The rows are grouped in 4 different ways at once. Each group adds its own fixed numbers to the row, and there is some noise. The rows also spread widely along 14 directions, which tell nothing about the answers.
In the rows, zero is written as 128.
Known rows, each followed by its group in each grouping:
[132 175 146 129 106 100 119 172 150 101  99 141  89 134  89 174 126 131
 126 102 125 166 106 164 126 129 164  90 147 114 106 117 156]  j285 j103 Dezap C
[112  94 171 117 171 186 173 113 204 176 171  71 190 110 165 120 154 110
 101 152 110 187 104 152 126 151 112  56 103 173 164 155 154]  j830 j772 vuve C
[124 144 138 102 120 160 111 128 164 124 111 135 165 119 132 161  83 132
 133  99 142 143 102 127 118 179 115  91 109 143 136 152 160]  j847 j384 Dezap K
[ 96 152 146 125 124 178 118 151 154 183  59 109 169  98 111 155 136 133
 165 106 143 146 138 131 144 117 172 105 129 165 115 140 141]  j847 j103 Rin R
[170 148  99 145 118 147 135 129 169 184  98 127 156  96 106 118 164 140
 176 129 174 119 111 106 166 150  93 213 135 161  92 236 115]  j627 j590 tapad M
[114 175 182 158  80 121 136 160 186 126  75 128 136 112  83 141 121 121
 128 149  98 121 122 135 164 151 180  46  76 123 106  68 144]  j285 j352 nini R
[114 139 104 144  98 137 116 126 141 121 100 146 163 120 111 143 138 127
 171 141 127 104 124 130 126 178  82 128 101 111 136 135 124]  j830 j384 nini J
[128 119 103 135 144 165 120  99 145 189  91 107 162  86 140 163 131 172
 139 101 157 112 174 100 131 115 127 165 144 131 118 160 104]  j726 j352 Pur K
[110 108 120 127 192 171 158 131 172 152 128 129 130  70 153 140 107 132
 139 152 143  73 155 176  77 115 130  99 141 107 120 143 104]  j627 j772 vuve G
[131 139 105 159  75 101 125  94 156 158  74 130 122 111 109 164 134 163
 157 138 115  90 134 114 127 160  78 154 127 102 122 157 114]  j525 j590 Rin G
[124 123 143 107 181 112 142 135 131 130 125 125  95 148 173  90  94 125
 113  94 185 139 144 100 139 148 184 146 188 129 156 164 153]  j726 j772 Pur M
[135 111  83 113 170 139 142 161 170  92 218 127 103 112 181 136  89 118
  70 126 126  76  81 189  93 131 114 104 119  87  98 164 131]  j525 j384 tapad J
[119 122 118 108 166 204 123 116 165 184 106 104 156  93 127 174 123 125
 131 100 154 172 169 121 121 120 137 128 139 162 115 162 105]  j285 j384 Pur K
[110 109 151 146 146 150 161 100 196 168 173  59 129  79 167 111 150 176
  83 115 114 143 110 162 139  95 162 141 144 152 101 165 145]  j285 j590 Rin C
[143 158 123 147 107 160 121 171 162 173 112  93 174 115 121 168 155 130
 122 132 124 146  73 143 181 125 138  81  63 132  90 153 154]  j627 j103 Pur C
[108 129 149 125 156 119 148 150 147 140 114 122  99 119 147 104 130 109
 135 127 163 115 141 144 139 122 178 117 169 120 144 141 138]  j830 j384 Rin R
[177 139 112 140 143 148 127 191 106 218 128 109 131 135 140 192 160 105
 107 154 125  70  99 146 167  51 163  52  68  49  63 139 116]  j830 j772 Rin R
[160 179 156 120 100 105 152 173 182 144 103 139 156  98  93 149 148 186
 159  88 142 144  36 185 135 133 134 125 150 153  73 208 161]  j847 j772 tapad M
[138 125 164 123 153 112 157 156 120 177 122 123 147 125 152 102 157 145
 161 133 170 116  74 157 157 143 157 105 154 118 127 180 168]  j830 j103 Pur C
[ 92 121 157 146 106 155  89  65 166 156  72  56 157  89 140  74 131 161
 155 138 127 173 117  90 170 177 136 189 151 193 102 178 181]  j830 j384 Pur C
[101 129 147  96  97 115 120 103 173 142 114  63  57 151 151 188  69 111
  60 124  95 178 149 124 125 124 152  64 165  93 131 136 184]  j847 j352 Dezap R
[144 116 100 142  95 140 136 131 120 203 146 102 150 168 154 181 189 129
 102 116 123 159 132 115 184  99 105  94  98  85 151 163 120]  j847 j384 nini G
[106 131 153 143  94 122 106 118 137 128  87 124 134 128 133 132 108 125
 144 146 104 127 112 120 136 178 115  75 107 109 127 110 167]  j525 j103 Dezap G
[133 136 166 121 145 145 117  83 157 125  96 135 129 119 101 159  93 143
 121 115 101 162 160 104  67 184 121 104 125 156 116 109 129]  j525 j590 tapad C
[ 75 153 112 130 133 179 146 190 192 148 112 120 162  91 138 145 134 128
 146 118 151 111 110 171 130 130 146  96 145 141 121 156 127]  j525 j772 tapad K
[118 114 106 135 103 139 111  93 149 172 102  90 111 140 141 160 125 100
 117 143 113 135 152  77 144 148  91 119 127 100 136 154 141]  j525 j772 Dezap R
[109 156 126 143 146 133 137 132 179  67  73 207 141  97  97  93 106 143
 179  91 177 115 167 121  98 205 128 192 153 191 179 128 106]  j830 j384 vuve G
[129 122 123 133 175 132 141 142 161 119 152 131 102 133 140 117 154 114
 104 113 140 164 159 128 132 117 139 136 152 145 138 141 117]  j726 j772 tapad G
[143 125 117 125 173 138 127 128 162  94 153 144 108 123 134 122  93 123
 106 116 136 131 132 109 102 156 135 157 132 143 103 148 127]  j525 j772 nini C
[137 147 157 141  82 101 148  98 183 135 107 125 131 118 115 127 118 150
 136 124 121 130 102 122 139 186 102 126 124 124 140 158 150]  j285 j590 Dezap M
[162 139 190 110 139 121 133 116 142 162 106 117 138 111 114 157  97 175
 112 113  99 146 105 154  98 128 158  60 122 133  91 127 159]  j847 j590 vuve J
[119 136 119 112 159 180  85 157 119 150  83 104 150  79 112 202 121 159
 146  86 106 160 137 170  92  67 180 100 141 124  42 121 126]  j726 j103 nini R
[144 140  69 100 123 137  95 142 150  82 131 162 120 105  99 181 110 100
 167 140 133 128  96 156  99 168  47 146 137 117 102 186 125]  j847 j384 Dezap K
[136 152 148 123 111  85 116 159 102 141 111 134  93 164 153 109 120 149
 120  93 150 143  93 130 173 128 176 103 160 107 126 152 180]  j847 j590 Dezap G
[ 92 139 161 126 109 149 114  89 131 197  33  97 139 130 124 192 101 137
 164 132 137 118 175 101 114 154 139  72 147  81 154 119 147]  j726 j103 Dezap C
[ 73  96 137 156 132 165 110  90 102 228  66  64 139 112 173 106 162 130
 162 140 151 116 195  78 176 101 167 152 163 123 137 149 138]  j830 j103 Rin R
[107 137 165 153 111 114 167 128 144 156 127 129 162 127 155 168 154 198
  82  54 106 120 145 164 109 106 168  43 104  91 170  79 133]  j830 j384 tapad R
[134 131 124 140  92 120 144  93 206 138 124 105  99 125 138 143 111 127
  98 119 131 144 127 107 158 164 101 147 125 128 141 169 148]  j285 j103 Dezap G
[109  95 156 127 147 131 162  79 184 153 150  78 120 122 176 120  90 118
  73 165 106 111 147 122 130 170 125  79 113  97 165 126 148]  j726 j590 Pur M
[134 163 130 124  99 108 117 140 159 133  70 122  78 149  89 195 103  90
 128 138 125 157 136 108 127 159 126 101 145 113 120 131 142]  j525 j103 Rin C
[132 118 105 134 144  86 130 123 114 127 148 140  48 106 154 125 101 137
 128 155 144  19 135 164 106 119 128 137 176  29  88 153 119]  j285 j384 tapad J
[133 139 131 156 145 109 139 151 119 126 137 141 133 116 119 111 172 141
 135 131 130 123 120 147 141 126 144 110 113 120 129 121 124]  j627 j590 Pur C
[189 166 150 125 139 153 137 175 134 231  96 104 141 140 100 193 153 118
 119 141 145 148 106 129 175  95 172  67  93 122  76 165 128]  j847 j590 Pur C

New rows. What belongs after each?
[106 130 145 123 139 157  96  93 168 129 106  89  78 115 140 133  85 124
  89 115 117 169 172 107 125 134 167 130 157 145  87 127 145]  j285 j384 tapad G
[141 144 134 155  82  96 101  95 130 132 112 123 125 144 129 106 140 165
 120  85 125 151 116  69 166 159 121 166 120 134 128 144 162]  j285 j772 Dezap J
[122  78 129 124 162 150 127 110 144 133 201  80 117 154 207  97 119  85
  41 141 108 177 141  98 158 137 133  78 101 134 161 127 163]  j627 j352 vuve G
[ 93 128 155 152 133 151 148 100 194  98 144 120 176 102 132 133 127 168
  86  88  95 151 142 143  96 160 133  93  81 154 178  78 134]  j726 j590 Dezap C
[ 86 124 131 117 166 186 126 131 133 183  87 102 151 106 139 157 161 141
 153  64 162 196 187 146 115  84 173 130 192 163 147 156 120]  j830 j384 Dezap R
[121 134  96 123 127 123 141 161 111 162 116 139 109 149 152 177 135 109
 117 102 157 110 158 141 129 108 140  80 143  61 168 135 118]  j627 j384 vuve R
[151 159 141 136 140 144 101 168 112 179  81 126 105 119  98 137 146 100
 169 157 145 117 124 121 160 107 163 117 142 109  46 158 125]  j285 j772 tapad M
[111 117 100 132  96 141 112 130 116 158 129 107 143 129 140 201 148 121
 116 139  83 133 126 153 124 120  89  63 106  75 132 130 137]  j847 j103 vuve M
[124 155  79 147 113  80 152 149 156  87 133 162  89 146 128 148 143 142
 118  86 162 106 137 132 128 139 115 172 165  88 182 155 122]  j726 j772 Dezap C
[ 98 129 107 148 142 132 133 125 120 106 115 185 142 105 114 124 156 139
 177 103 154  98 168 140  95 156 109 149 153 119 174 121  93]  j285 j384 vuve C
[131 141 158 131 124 119 104 131 120 134 103 131 128 140 137 127 118 140
 118  79 139 164 130  84 154 142 167 124 129 145 129 117 156]  j285 j103 Rin K
[ 97  93 121 106 161 146 104 111 119 122 156 106 148 138 187  80 116 112
 129 105 152 148 121 114 134 164 126 141 149 140 165 158 156]  j726 j384 Rin J
[172 134 124 107 146  97 161 130 185 114 161 145  88 129 133 116 101 111
 122 143 159 114  84 135 131 167  98 153 153 119 125 214 151]  j847 j772 Dezap M
[ 81 125 124 134 106 128 104  85 130 155  73  91  48 157 144 184  93  97
  94 132 117 156 231  71 134 125 146 115 171  98 165 105 132]  j847 j103 Rin G
[124 146 138 131  99  97 143 125 169 115 103 134 135 109 117 175 118 192
 120  78 125 141 124 144 114 140 137 123 147 114 140 129 144]  j726 j103 nini K
[136  94 116 132 158 122 103  61 132 103 131 137  89  97 144 110  68 132
 122 160 116  69 160  99  89 173  94 172 138 111 110 144 134]  j847 j103 vuve J
[122 124 169 136 131  99 116 104 114 141  93 130 116 117 127 125 100 151
 151 143 112  93 123 128 100 153 138  91 134  96 108 106 151]  j525 j103 Rin J
[147 128 103 152 143 148 152 107 221 126 161  96 112  88 131 163 108 138
  68 145  99  96 132 140 108 120 104 144  89 126 100 146 113]  j830 j772 Rin J
[ 98 148 123 159 102 120 102 143 127 102 115 124 125 139 130 117 137 128
 117 121 101 130 135 120 145 154 136 109 110 126 134  94 146]  j830 j590 tapad J
[106 122 128 149 162 158 131 147 112 149 132 133 176 115 133 145 171 138
 139 113 117 114 155 147 112  99 141  75  92 108 148  83 104]  j726 j772 Rin J
[119 109 115 144 147 147 124 124 161 121 162  89 128 117 149 119 148 106
 102 144 117 154 119 135 150 122 125 131 116 130 125 148 150]  j726 j103 Dezap C
[141 107 181  87 144 111 123  81 153 169 128  60  84 162 160 133  89  92
  96 157 111 187 113 100 127 169 121  78 159 121 129 166 193]  j830 j772 Rin J
[141 136 206 127 147 123 110 111 125 145  84 127 145  94 101 104 128 150
 180 157 107 153 107 154 109 148 143  70 118 146  78 114 162]  j627 j590 Dezap G
[125 128 129 140 111 131  95 103 137 108 112 137 151 146 130 115 139 123
 143 118 109 172 125  89 138 184  89 128 102 154 149 130 157]  j830 j772 Dezap G
[131 122 138 158 129 159 103  94 130 145 112 123 165  94 103 130 162 139
 147 139 104 142 152 104 131 131 108 137  89 152 104 122 109]  j847 j384 Rin M
[134 135 170 126 134 110 133 130 153 167 131  58  82 141 158 121 114 129
  79 131 122 176 111 132 158  96 182  78 147 112 103 150 189]  j627 j772 Dezap J
[123 127 129 162 149 102 173 142 163  65 151 201 146 106 109 122 132 130
 143 148 126  51 139 165  94 177 103  92  77  91 178  68  96]  j726 j103 nini J
[129 146  93 141 117 131 104 157 110 148  92 128 115 131 113 175 126 110
 141 132 122 120 136 125 132 136 125 111 124  97 101 135 117]  j525 j590 Pur M
[ 98 151 108 136  79 104 112 133 143 122  88 131 123 115 138 139 113 184
 145  66 142 134 110 128 126 152 129 165 183 128 134 163 158]  j525 j590 Dezap K
[154  99  89 122 145 161 127 104 158 167 159  96 132 153 172 156 128  97
  74 123 140 150 146  94 163 143  95 126  92 111 155 168 119]  j726 j384 Pur G
[133 130 143 157 134 127 157 129 167 142 138 117 129 110 132 119 139 136
 108 140 124 130 141 133 144 123 151 121 111 125 125 134 123]  j627 j590 nini M
[ 94 117 140 155 151 195 149 113 170 160 143 114 180 113 141 135 154 123
 101 130 124 138 187  99 131 137 133  87  84 159 168  99 108]  j847 j352 tapad C
[150  86 111 179 140 138 144  68 172 165 173  84 110 115 168 131 159 135
  59 153 101 123 172 100 157  98 103 153  87 112 126 143 118]  j830 j103 Dezap G
[128  94 104 141 152 194 148  91 187 179 168  87 163  91 148 174 144 119
 106 148 115 118 139 141 118 124  80 110  84 113 124 160 110]  j285 j103 Dezap C
[164 162 113 167 114 163 141 136 163 166 109 134 159 147  94 192 166 139
  80  60 141 198 197  75 150  97 143 129  75 163 157 117  93]  j627 j352 Dezap M
[136 140 127 123 124 125 114 115 138 140 111 109  98 107 122 166 106 151
 130 135 113 115 115 151 107 122 126 118 150  97  86 161 149]  j847 j590 Dezap C
[131 138 124 138 117 128 108 135 139 141  96 108  78 132 109 147 134  81
 122 150 123 171 157 104 160 131 135 133 151 125 109 144 136]  j285 j103 vuve M
[129  77 130 124 212 166 146 110 134 145 173 122 123 106 159 123 119  99
 117 150 133 136 173 126  95 121 134 121 142 128 120 139 103]  j525 j103 nini M
[120 143 138 159 141 100 140 106 157  89  79 181  91  95  91 130 103 154
 143 100 138 103 198 113  84 149 146 163 155 133 141  95 105]  j525 j103 Dezap R
[179 124 138  93 144 120 123 151 114 177 129 139 132 158 147 165 115 115
 136 118 147 144  70 131 129 145 114  75 123 102 108 176 154]  j525 j103 Rin G
[152 110  97 118 167 169 130 150 110 189 152 127 156 156 171 168 149 107
 110 110 156 141 130 125 150 121 116  83  96 103 147 159 113]  j830 j384 Pur G
[110 134 158 137 143 123  99 121 114 105 111 135 106 138 112  94 137 107
 143 141 122 163 160  94 136 169 145 128 148 160 131 112 144]  j847 j590 tapad C
[148 165 113 163  57  80 125 132 191 115 108 119 100 116 115 134 129 171
 102 122 101 121  76 133 161 160 105 159 124 127  82 173 152]  j525 j590 tapad G
[108 143 136 135 114 150 134 110 165 165  90  97 142 123 116 199 141 144
 120 100 117 169 156 127 113 127 126 104 134 135 150 130 131]  j830 j103 Rin C
[156 141 191 140 178 154 159 152 141 215  98 118 125 122 124 134 142 124
 116 150 155 131 155 135 170  86 212  52 105 123 102 120 119]  j847 j384 Pur G
[ 70 107 141 124 169 137 110  95 111 110  97 117  98 114 138 137 111 114
 141 119 122 151 213 119  83 126 157 125 186 122 157  91 125]  j726 j103 Rin M
[111 145  96 150 119 146 124 143 149 143 115 113 141  93 115 152 157 168
 137 101 127 130 122 152 140 111 138 158 140 142 102 162 124]  j847 j590 Pur C
[126 162 141 148 104 135 106 138 164 157  53 100  98  92  99 148 133 156
 134 114 127 165 136 134 159 101 176 151 164 153  62 152 147]  j285 j103 vuve G
[160 121 107 123 126 120 178 117 221 132 167 139 153 102 138 154 129 159
 123 113 132 121  63 173 101 168  48 136 117 131 134 210 133]  j525 j772 Dezap G
[ 91 112 119 157 156 166  91  95  92 157  97 123 147  95 135 131 160 165
 157 114 114 121 195 102 111  90 141 148 134 136 112 107 105]  j847 j772 Rin G
[177 134 160 118 142  98 144 127 145 139 135 136 124 151 123 162 132 150
  87  84 120 178 117 122 116 126 144  88 130 120 133 134 143]  j726 j772 vuve M
[ 66 131 126 124  98 175  64 116 118 125 109  79 133 154 170 134  90 116
  73  88  87 173 157  72 155 150 167  88 105 145 131  89 175]  j847 j590 tapad R
[ 96 121  66 128 125 126 127 135 135  98 161 137  97 115 151 183 133 138
 109  94 132 117 153 162 104 106  96 131 163  79 157 147 114]  j847 j384 Dezap K
[172 119 136 132 138 117 122 118 125 179 125 112 128 137 137 123 142 151
 114 116 128 148 105 102 141 125 126 133 135 130  98 174 147]  j525 j772 vuve J
[ 94 185  82 141 133 127  64 214  94  57  88 167  93 147  99 107 145  97
 169  90 149 160 139 120 146 135 166 166 170 157 105 118 137]  j830 j772 tapad J
[ 95 141 120 142 111 104 149 104 178  75 125 148 110 101 118 179  97 174
 109  93  90 115 143 166  48 151  96 105 146  97 149 105 126]  j525 j772 Dezap M
[135  96 173 124 190 125 135  72 127 140 130 128  91 110 145  76 100 129
 143 161 162 104 172  99 116 148 165 155 172 124 117 148 134]  j847 j384 nini C
[ 88 123 138 126 146 123 147 138 137 123 133 138 118  99 153 105 108 131
 157 155 135  60 120 168 108 156 130 101 162  94 130 148 138]  j847 j590 tapad M
[158 132 161 126 148 128 135 121 155 147 126 138 158  85 152 104  92 202
 121 103 150  70  73 137 117 146 165 135 124 139  88 170 161]  j847 j352 vuve C
[127 157 141 134 101  68 125 178 112  96 131 150  91 151 122 111 136 117
 139 147 127 108  68 159 159 155 138  85 136  87 132 135 175]  j847 j590 Dezap C
[ 95 155 114 121 112 178 117 143 151 174  80 106 167 106 131 177 134 167
 157  73 156 151 122 151 124 117 142 127 152 140 129 179 140]  j847 j384 Dezap C
[205 165 130 121 102  72 120 131 147 148 100 141  54 151  89 171 114 114
 127 138 150 124  95 121 152 141 120 139 151  72  78 191 145]  j285 j384 Dezap C
[135 123 110 110 152 145 129 138 142 167 121 122 118  99 155 180  76 169
 120 104 152  82 128 138  94 108 157 122 165  88  76 165 126]  j525 j352 nini K
[156 117  65 123 127 121 147 135 151 145 175 141 140 117 132 193 155 115
 149 156 130  66  81 166 104 143  24 115  98  55 130 193 106]  j627 j772 Rin C
[ 91 140  93 146 126 119 138 154 154 109 131 145 128 124 175  92 125 182
 125  46 173 115 109 135 138 134 152 188 178 144 154 175 148]  j525 j772 Dezap G
[137 118 155 133 137 110 134  92 163  96 146 137 135  97 116 122 116 155
 120 144  87 124 108 148  89 175 102 111 114 139 120 127 145]  j847 j590 vuve C
[ 68 129 120 132 107 139 120 132 130 157  75 126 146  89 124 148 141 131
 208 144 144  88 132 152 127 147 108 120 169  97 135 145 132]  j285 j103 Rin K
[179 139 137 120 102  99 149 115 184 148 135 123 144 154 134 166 121 145
  90 111 116 149  77 117 154 173  89  88  83 110 143 163 156]  j726 j772 Pur G
[119 113 171 128 144 106 138  69 183 127 119  82  90 116 145 122  93 145
  84 126 116 154 148 110 117 148 152 137 159 131 140 135 164]  j726 j103 Rin C
[159 121 117 127 156 139 143 110 134 173 132 135 117 117 122 201 116 150
 112 121 128 105 169 130  95 101 123 111 120  86 111 140  98]  j847 j103 nini J
[160 121  89 118 174 177 109 141 156 149 147 126 107 146 132 151 121  55
 102 153 134 155 149  90 136 140 104 123 105 139  94 161 108]  j525 j772 tapad G
[ 98  97 143 118 127 142 110 101 146 157 125  63 148 108 153  91 140 122
 160 178 114 150  94 130 151 157 108 125 150 127 103 175 177]  j726 j772 nini J
[126 127 118 119 105 118 139 137 127 165 148 113 167 151 163 161 136 154
 108 105 121 115  76 137 147 153 101  68  92  87 156 156 159]  j847 j772 Pur J
[138 159 156 173  72 103 141 110 189 132 100 116 103 143 104 161 116 125
  68 164  82 104 143  90 157 160 131  74  64  96 146  85 146]  j847 j772 vuve C
[146 139 145 155 134 133 109 122 144 124 109 119 101 132  94 156 126 101
  88 157  87 165 177 105 127 126 144  83  97 135 115  76 128]  j830 j352 vuve J
[132 103 136 136 124 116 117  58 136 131 142 105 101 157 143 138 118 120
  88 128 103 170 174  63 127 158  91 131 129 121 162 136 146]  j847 j772 Dezap M
[150 135 161 100 160 114 148 121 179 104 147 141  74 141 117 165  85  93
  87 129 114 159 143 133  82 165 124  72 140 114 123 125 131]  j285 j772 tapad M
[164 177  85 126 145 139 122 201 118 148  88 189 121 142  92 158 149  88
 190 124 215  96 128 129 146 143 128 148 143 105 116 187  95]  j627 j384 tapad C
[133 141 120 137 142 118 119 186 126 103 100 166 127  97 102 125 140  99
 177 159 132  84 105 174 135 138 136 101 125  99 101 120 131]  j726 j103 vuve R
[ 97 132 103 158 154 189  95 147 107 158 115 112 136 109 138 146 160 123
 130 103 138 141 177 120 142  80 173 133 126 126 106 114 112]  j285 j103 Dezap C
[114 149 170 119  96 104 125 114 163 150  75 109 118 116 145 135  70 175
 115 103 128 100 110 119 117 162 164  96 157 112 100 139 172]  j525 j352 tapad R
[152 144  90 133 112 103 125 166 111 162 110 139 104 149 117 169 165 124
 147 111 159 136 111 139 144 118 115 138 172  91 122 186 123]  j525 j384 vuve C
[ 87 132 194 156 122 135 122 112 128 138 114 113 168 116 157  61 136 168
 134 114 133 127 112 121 158 154 186  92 116 147 149 106 180]  j847 j384 Dezap C
[ 56 124 116 119 139 114 153 117 168  92 109 133  98 112 147 149 104 139
 140 119 130 111 165 166  84 159 118 104 186  94 183 115 128]  j726 j772 Pur G
[109 148 104 172 146 142 161 167 141 156 141 119  82 156 166 160 120 134
  35  77 143 106 205 120 143  63 215  92 118  88 164  80 101]  j525 j590 Dezap J
[150 151 116 119  76  89 133 141 145 122 125 152 147 185 139 160 105 132
  99  77 141 156  84  88 150 208 100 102 109 119 179 155 159]  j525 j352 Pur M
[170 123 139 175 160 111 154  86 186 141 126 131  74  77 130  84  93 153
 113 180 158  23 142 112 133 134 150 194 126  99  75 166 118]  j525 j384 Dezap C
[130 157 162 144 107  65 113 129  82 129  72 158  84 159 112 137 135 162
 139 103 132 124 152  97 131 136 170 105 165  90 145 102 154]  j847 j772 vuve C
[159 149 130 123 101 111 147 126 158 161 118 126 144 154 154 181  95 182
  84  73 128 110  95 123 116 153 126  89 105  91 148 147 157]  j830 j772 vuve J
[104  95 140  98 153 177 123  86 163 192 117  64 129  98 172 162  85 132
 106 137 129 152 150 121 118 127 132 113 170 137 119 180 158]  j847 j103 vuve K
[195 134 146 115 125  79 117 135 136 145 109 121  77 154  94 165 141  95
 127 171 113 177 108 126 158 131 116  99 135  93  79 158 146]  j726 j103 nini G
[121 145  99 142 122 138 127 171 160 100 141 138 135 143 153 107 130 109
 112 102 156 131  96 127 164 168 139 143 121 142 158 160 152]  j830 j384 vuve C
[ 91 159 160 160 110 126 171 147 171 147  85 172 172 127 140  79 142 161
 155  71 204  97 149  87 177 190 169 149 137 164 208 131 133]  j285 j103 tapad K
[153 118 123 132 191 133 161 168 123 167 153 162 106 115 134 118 164  97
 145 132 181  82 149 152 145  85 164 122 139  97 123 151  86]  j285 j384 Rin R
[ 95 133 107 148 124 117 140 113 174 113 111 118  98 115 113 152 146 114
 134 149 121 116 167 128 116 139 103 141 150 106 163 127 111]  j726 j772 Rin C
[142 132  93 116 116 111 138 100 177 143 118 121  89 140 136 182 115 139
 109 107 138 125 147 111 116 148  79 156 163  92 141 187 120]  j726 j772 tapad G
[104  92  84 140 165 141 117  88 127 128 139 115 131  88 153 105 153 155
 146 118 136 115 165 125 106 123  97 201 175 129 135 168 114]  j726 j772 vuve J
[135 133 169 139 152 117 121 104 156 137 103 102 107 106 132  93 121 161
 119 111 149 149 135 112 140 122 188 170 165 152 103 152 152]  j726 j384 Rin C
[105 138 129 126 127 110 135 175 114 108 151 149 159 138 151 103 149 158
 143  85 141 130  84 154 140 141 148 106 134 124 149 141 158]  j847 j772 nini J
[ 81 132 116 131 126 116 114 129 169  71 129 103  62  99 145 132  76 120
  94 149 104 105 123 161 108 143 150 132 172 108 107 133 168]  j847 j103 vuve C
[118 120 152 144 107 168  99  79 153 178  68  92 156  97 104 165 134 127
 161 164  89 156 149 119 117 147  88  85 106 130  98 129 133]  j525 j384 Dezap G
[104 130  96 142 126 166  74 138  86 156 101 112 137 126 138 151 143 116
 154 127 130 124 139 105 151 114 134 128 122 106 104 142 142]  j847 j103 Dezap C
[138 129 137 102 114  89  99 115 125  87 135 143 125 145 167 137  64 159
 103  80 103 103  71 117  97 185 123  97 109  94 122 127 185]  j830 j772 Rin R
[124 151 108 147 107 127 123 139 153 118 108 144 106 147 104 139 142  74
 145 140 144 145 140  97 162 175 104 138 120 124 157 141 132]  j285 j103 Dezap C
[127 145 133 160 116 120 153 118 153 166  87 140 149 106 119 121 154 162
 174 132 156  77 134 125 134 152 110 143 127 111 150 153 126]  j830 j772 Dezap J
